The rows are grouped in 4 different ways at once. Each group adds its own fixed numbers to the row, and there is some noise. The rows also spread widely along 14 directions, which tell nothing about the answers.
In the rows, zero is written as 128.
Some rows, each with its group in each grouping after it:
[153 112 137 143 133 114 103  78 107 135 151 112 126 109 176  90 143 120
  80 133 110 108 151 127 152 111]
j_234 j_426 (2) (3)
[136 117 135 136 131 118 105 111 122 121 129  65 149 152 138  96  99 104
 111 136 154  96 169 178 111 118]
j_2 j_231 (0) (3)
[117 129 124 174 108 135 128 118 105  97 101 129 169 156 188 118  89 147
  90 163 148 124 117 131 134 125]
j_315 j_326 (3) (0)
[164 112 151 138 121 175 109  99 153 107 127 122 141 105 135 132 127 108
 122 122 141 160 122  99 115  97]
j_315 j_426 (4) (2)
[137 114 122 125 140 119 145 110 104 123 139 132 133  93 165 116 129 131
 106 152 149 130 134 122 158 128]
j_2 j_231 (4) (1)
[147 136 105 131 134 142  96  94 126 130 104 103 144 105 157 101 110 103
  96 108 132 108 131 161 116 138]
j_234 j_186 (3) (1)
[117 126 116 126 121 156 121 109 133 137  98 114 146 129 143 163  80 103
 124 101 150 136 111  96 113 126]
j_315 j_326 (1) (2)
[139 116 150 143 122 124 111  91 116 160 131  95 140 131 135 113 128  91
 111  95 109 108 157  71 136  99]
j_234 j_186 (2) (0)
[131 129 169 133 132 174 110  75 142 132 107 109 134 129 164 157 108  79
 123 106 153 133 126 138 101  90]
j_315 j_186 (1) (3)
[147 116 132 124 113 131 155 130 112 157 124 118 136 114 128 128 126 124
 132 112 139 130 126 111 137 124]
j_315 j_426 (0) (2)
[ 79 124  76 165 134  96 149 126  91 143 113  92 143 134 122 127  93 127
  77 180 114 123 150 152 117  98]
j_2 j_231 (4) (0)
[126 127  61 146 132 105 112 104  93 140 124 104 129 112 134 115 113 126
  70 156  87 129 105 114 123 131]
j_234 j_426 (2) (3)
[109 125 113 142 127 119 145  96 115 189 136 124 130 120 137 125 129 126
 101 141 101 113 162 132 151 117]
j_234 j_426 (3) (2)
[171  96 106 114 141 117 142 114 108 190 123  94 152  80 105 125 125 139
 133 105 131  83 173 137 101 157]
j_234 j_231 (1) (0)
[119 134 115 142 137 140 110  89 123 133 146 116 169 117 142  93  97 121
 133 165 133 117 133 118 153 132]
j_2 j_326 (1) (3)
[114 112  95 146 107 127 140 132 162 145 114 123 116 104  83 151 112 109
  99 102  77 185 157 112 152 113]
j_2 j_426 (4) (3)
[197 129 124 127 103 130 105 121 124 115 114  99 153 124 117  96 112 116
 127  97 132 111 130 134 116 172]
j_234 j_231 (2) (0)
[110 114 123 140 128 110 126  94 110 165 140 119 149 133 167 112 112 132
 108 150 123  99 165 102 156 126]
j_234 j_326 (3) (1)
[111  66 171 137 160 130 115 110 110  99 122  63  97 126 160 167  89 116
  90 118 156 137 164 149 111  78]
j_234 j_326 (1) (3)
[120 152 140 175  62 117 165 153  96 148 117  86 166 163  75  78  93  98
 133 138 129 141 125 126 132 102]
j_234 j_326 (0) (1)
[111 122 102 114 161 151 120 110 129 137 101 120 146  94 166 126  84 126
 139 111 133 116 121 142 162 147]
j_315 j_186 (0) (0)
[151 131 154 117 102 121 109 109 141 127 153 112 164 125 163  67 117  84
 127 125 166  86 160 132 153 127]
j_315 j_326 (0) (1)
[139 153 138 130 105 151 141 139 122 132 102 110 164 110 108 102  95  81
 141 104 161 118 112 122 131 131]
j_234 j_186 (4) (0)
[138 162 144  95  81 122 143 158 113 100 148  85 135 153  70 100 107  36
 158 146 187 131  87 122 137 136]
j_2 j_186 (2) (1)
[180 146 148 157  76 105 143 122  80 149 118 103 140 149 124  95 134 105
 111 121 138 129 117 147  96 128]
j_234 j_326 (4) (1)
[226 112 161 119 110 143  89  72 134 102 130 109  93 119 152 156 164  89
  86  95 124 164 110 146  68 115]
j_315 j_326 (2) (1)
[109 107 151 157 129 136 181 115 104 168 108 154 144 105 183 147 122 153
 108 134 134 121 157 128 154 108]
j_234 j_186 (4) (0)
[153 136 140 140  94 114 153 113 102 152 129 139 135 132 165 131 128 117
  96 126 151 111 127 133 121 140]
j_234 j_426 (1) (3)
[165 139 176 141  78 122 147 136 113 144 130  91 157 184  92 103 108 102
 170 118 163 116 152 156 127 149]
j_2 j_231 (1) (3)
[138 126 143 134 137 120 102  94  87 118 139  79 148 140 158  70 102 110
 136 143 140  97 133 120 158 124]
j_234 j_231 (2) (1)
[129  75 152 145 130 154 107 115 136 117  91  61 156 170 145 155  82 142
 119 100 174 116 184 142  89 112]
j_2 j_426 (3) (1)
[140 119 104 117 126 124 130 129 142 114 108 121 105  74 119 144 120  95
  73  93 117 164 136 139 133 120]
j_2 j_231 (4) (3)
[ 98 134 137 142 118 119 122 107 130 166 136  98 129 144 112 107 106  89
 130 124 102 121 164 116 172 112]
j_234 j_426 (3) (3)
[125 125 141 126 168 156 103  70 121 173 163  70 138 121  81 101 131 102
 181 169 102 128 147 140 149 107]
j_2 j_426 (3) (3)
[141  92  69 121 167  96 137 129  83 121 129 102 112  81 144 128 126 158
  77 156 116 135 120 164 132 141]
j_2 j_186 (0) (0)
[119 101 138 119 126 153 154 129 165 168 108  88 136 114  86 159  99 101
 138  92 135 133 195 194 116 110]
j_2 j_326 (0) (0)

New rows, each followed by its group in each grouping:
[143 144 109 153 110 141 135 112 111 138 111 133 161 114 145  98 107 132
 124 141 130 134 112 129 140 140]
j_234 j_426 (4) (1)
[125 116 136 139 123 130 155 126 109 153  93 102 103 105 108 159 113 105
 114  76  96 175 120 131 136  97]
j_315 j_326 (0) (0)
[172 119 218 157 148 151  88  50 122 137 118  95 118 148 185 109 138 106
 142  85 112 124 183 195 134  88]
j_315 j_231 (4) (0)
[123  94 135 159 126 161 138 109 138 139 123 118 162 112 133 124 128 145
 104 155 124 134 160 110 129  83]
j_315 j_186 (3) (2)
[181 126 118  88 109 107 143 145 113 138 140 102 129  99 109 117 136  87
 124 118 166 105 113 141 107 152]
j_315 j_426 (0) (0)
[114  73 119 107 172 136 121 101 130 159 100  78 115  99 151 183 100 119
 103  85 152 120 178 134 101 100]
j_2 j_426 (4) (1)
[138 118 127 123 114 167 130 128 163 131 104 115 168  90 133 130  88 112
 116  94 155 126 138 116 117 129]
j_234 j_326 (0) (3)
[131 138  98 141 129 115 103 104  93 125 109  87 111 110 122 126 108  81
  73 105 105 146  93 106 105 103]
j_234 j_186 (1) (3)
[149 139 136 146  82 135 151 134 131 148 121 114 168 150 111  95 117 113
 123 122 146 123 150 143 127 126]
j_2 j_186 (0) (2)
[ 98 108 112 119 102 109 171 150 117 166 109 109 140 107 118 142  93 104
 106  96 143 116 152  92 150 123]
j_234 j_326 (2) (1)
[126 150 144 161 112 109 138 109  65 147 129  87 134 163 118  74 120 101
 136 149 109 125 117 142 164 101]
j_315 j_231 (2) (2)
[183 162 185 133  53 108 158 122  97 130 173 152 134 137 122  99 166  65
 119 132 150 140  85  33 147 121]
j_234 j_186 (1) (3)
[135 127 104 108 141 139  85 103 147 133 111  93 124 109 117 126  96  84
 127  57  99 153 118  71 152 135]
j_2 j_186 (0) (3)
[140 110 114 140 132 104 139 120  79 115 139 101 142 107 139  92 117 138
 105 147 144 126 128 103 152 120]
j_2 j_231 (1) (1)
[120 121 154 140 100 134 157 124 115 136 147 119 161 115 142 111 123  98
 111 161 175 110 135 101 133  89]
j_315 j_426 (1) (3)
[129 138 126 138  98 103 124 123 114 158 124  78 144 157 108 109  99  76
 124 119 129 105 143 138 113 119]
j_315 j_326 (0) (0)
[119 104 132 115 132 114 133 131 100 123 122  91 123 145 146 151  86 112
 124 126 153 112 127 117 134 142]
j_234 j_326 (2) (0)
[131 131 143 129  87 141 165 158 124 153 139  95 187 140  88  89 102 105
 154 157 184  95 139 109 118 126]
j_234 j_186 (0) (2)
[145 121 139 153 123 139 157  94 109 175 129 127 123 117 127 148 143 130
 119 168 116 140 137 171 103 113]
j_234 j_426 (4) (3)
[110 101 105 119 153 129 108 123 137 114 106  87 132 102 160 125  86 109
  79  94 144 117 158 146 140 114]
j_2 j_186 (0) (3)
[164 145 151 165  43  90 145 152  99 139 131  98 150 162  80  74 127  83
 118 119 128 139 135 107 124 108]
j_315 j_326 (4) (1)
[107 117 101 116 143 135 130 125 130 111 120 104 125  55 131 119 103  86
  68 106 150 132 138 141 147  94]
j_2 j_426 (1) (3)
[157 123 158 143 118 158 131 108 128 121 132 118 130  87 117 105 134 102
 119 105 112 156 131 114 155  98]
j_234 j_426 (2) (0)
[127 133  96 136 102 122 137 131 136 130 121 129 147 128 129 114  97 126
 109 116 121 145 130 118 161 145]
j_2 j_326 (0) (2)
[141 103 124 151  98 124 142 127 121 122 119 116 124 141 123 145 117 137
 100 132 122 157 131  99 123 126]
j_234 j_426 (3) (1)
[117 135 138 140 134 153 112  91 132 164 130  91 162 107  98  88 108  94
 148 106  99 132 154  97 172  98]
j_2 j_326 (2) (3)
[158 130 116 130 100 125 141 128 134 155 129 128 152 114 120  91 122 125
 125  95 128 125 149 120 166 146]
j_2 j_426 (0) (2)
[136 161 164 153  76 138 149 135 134 124 102 123 121 111 118 104 118  58
  80  77 126 148 143 179 149  95]
j_234 j_326 (3) (0)
[145 125 130 140 115 127 150 112 100 163 113 110 132 123 123 134 117 118
 119 110 130 126 134 123 117 126]
j_234 j_231 (1) (2)
[143 119 107 153 118  83 112 146  83  99 144  80 104 103  87  66 115 109
  97 133  85 163 113 113 175 116]
j_234 j_426 (4) (3)
[ 91 138  85 127 128  95 117 116 115 139 130  99 152 131 150  69  82 104
 112 133 125  85 169 147 195 142]
j_2 j_231 (2) (1)
[147 125 104 136 107 117 121 124 112 131 127 114 138 121 123 107 109 120
 102 123 112 134 119 102 141 142]
j_234 j_326 (2) (2)
[148 131  69 148 117 133 120  98 128 169 109 124 166 114 128 131 120 133
  87 132 116 121 136 101  87 132]
j_2 j_426 (4) (2)
[128 136 122 109 115 129 135 131 134 146 118  96 127 101 100 127 101  66
 117  93 133 117 142 148 134 128]
j_234 j_326 (2) (0)
[136 127 137 158 113 132 126 110 111 152 104 102 148 144 132 117 105 132
 117 118 113 126 145 147 123 129]
j_234 j_326 (3) (3)
[132  88 119 135 130 117 148 103 123 177 114 108 116 123 157 152 125 142
 102 116 117 125 172 175 118 114]
j_315 j_426 (0) (1)
[146 142 118 137 112 139 150 100 106 194 105 111 158  91 117 105 128 105
 116  99 121 106 139 138 118 118]
j_234 j_326 (2) (1)
[145 110  92 128 128 104 137 125  97 130 139  93 133 110 109 121 120 120
  98 162 122 119 125 115 113 135]
j_234 j_231 (2) (0)
[135 114  88 103 148 115 110 107 125 131 130 124 120  73 165 124 111 115
  97 116 128 121 126  95 150 144]
j_234 j_426 (4) (1)
[ 69 121  87 141 172  98 135  89  76 164 137  96 133 105 149 123 103 118
  98 158 107 112 141 100 161  95]
j_2 j_231 (1) (0)
[126 143 132 133 151 156 116  90  80 106 106 120 137 104 176 133  96 116
 129 128 144 151  50  92 142 117]
j_315 j_326 (1) (3)
[ 98  88 111 157 103 156 157 130 169 136 116 125 159 146 130 149  79 158
 122 171 131 134 188 178 135 135]
j_234 j_426 (2) (1)
[122 123 106 147 124 109 127  90 121 133 158 122 123 107 153 108 136 110
  60 174 101 132 144 119 135  92]
j_234 j_231 (0) (2)
[120 139 132 153 113 135 154 122 115 166 120 119 159 133 111 100 101 125
 157 138 118 128 145 122 161 130]
j_234 j_231 (4) (2)
[105 100 123 136 177 123 114 106  88 120  92  56 101 111 149 145  89 114
  89  89 124 142 135 164 123  88]
j_2 j_326 (0) (0)
[118 103  98 150 132 116 152 137  76 152  93  79 126 106 105 125 108 131
  83 110 108 138 127 119 123  98]
j_234 j_186 (2) (2)
[143 102 156 150 120 173 143 115 142 135  88 103 151 111 129 128  94 135
 134  98 145 136 172 202 122 117]
j_234 j_186 (1) (1)
[155  93 120 148 114 111 122 113 128 109 122 112 107 138 122 157 126 134
  88 107  85 173 148  95 139 126]
j_2 j_231 (2) (0)
[188  92 155 128 103 109 151 144 110 134 141 126 131  97 136 109 153 146
 102 102 142 114 163 103 147 143]
j_234 j_426 (3) (0)
[177 157 150 141  92 135 102  88 108 125 146 123 167 167 159  93 123  95
 130 150 164 100 101  95 105 148]
j_234 j_186 (1) (2)
[129 124 134 145  88 113 146 144 126 166 138 103 166 109  86  73 122 100
 119 121 119 112 169 110 162 107]
j_315 j_326 (3) (3)
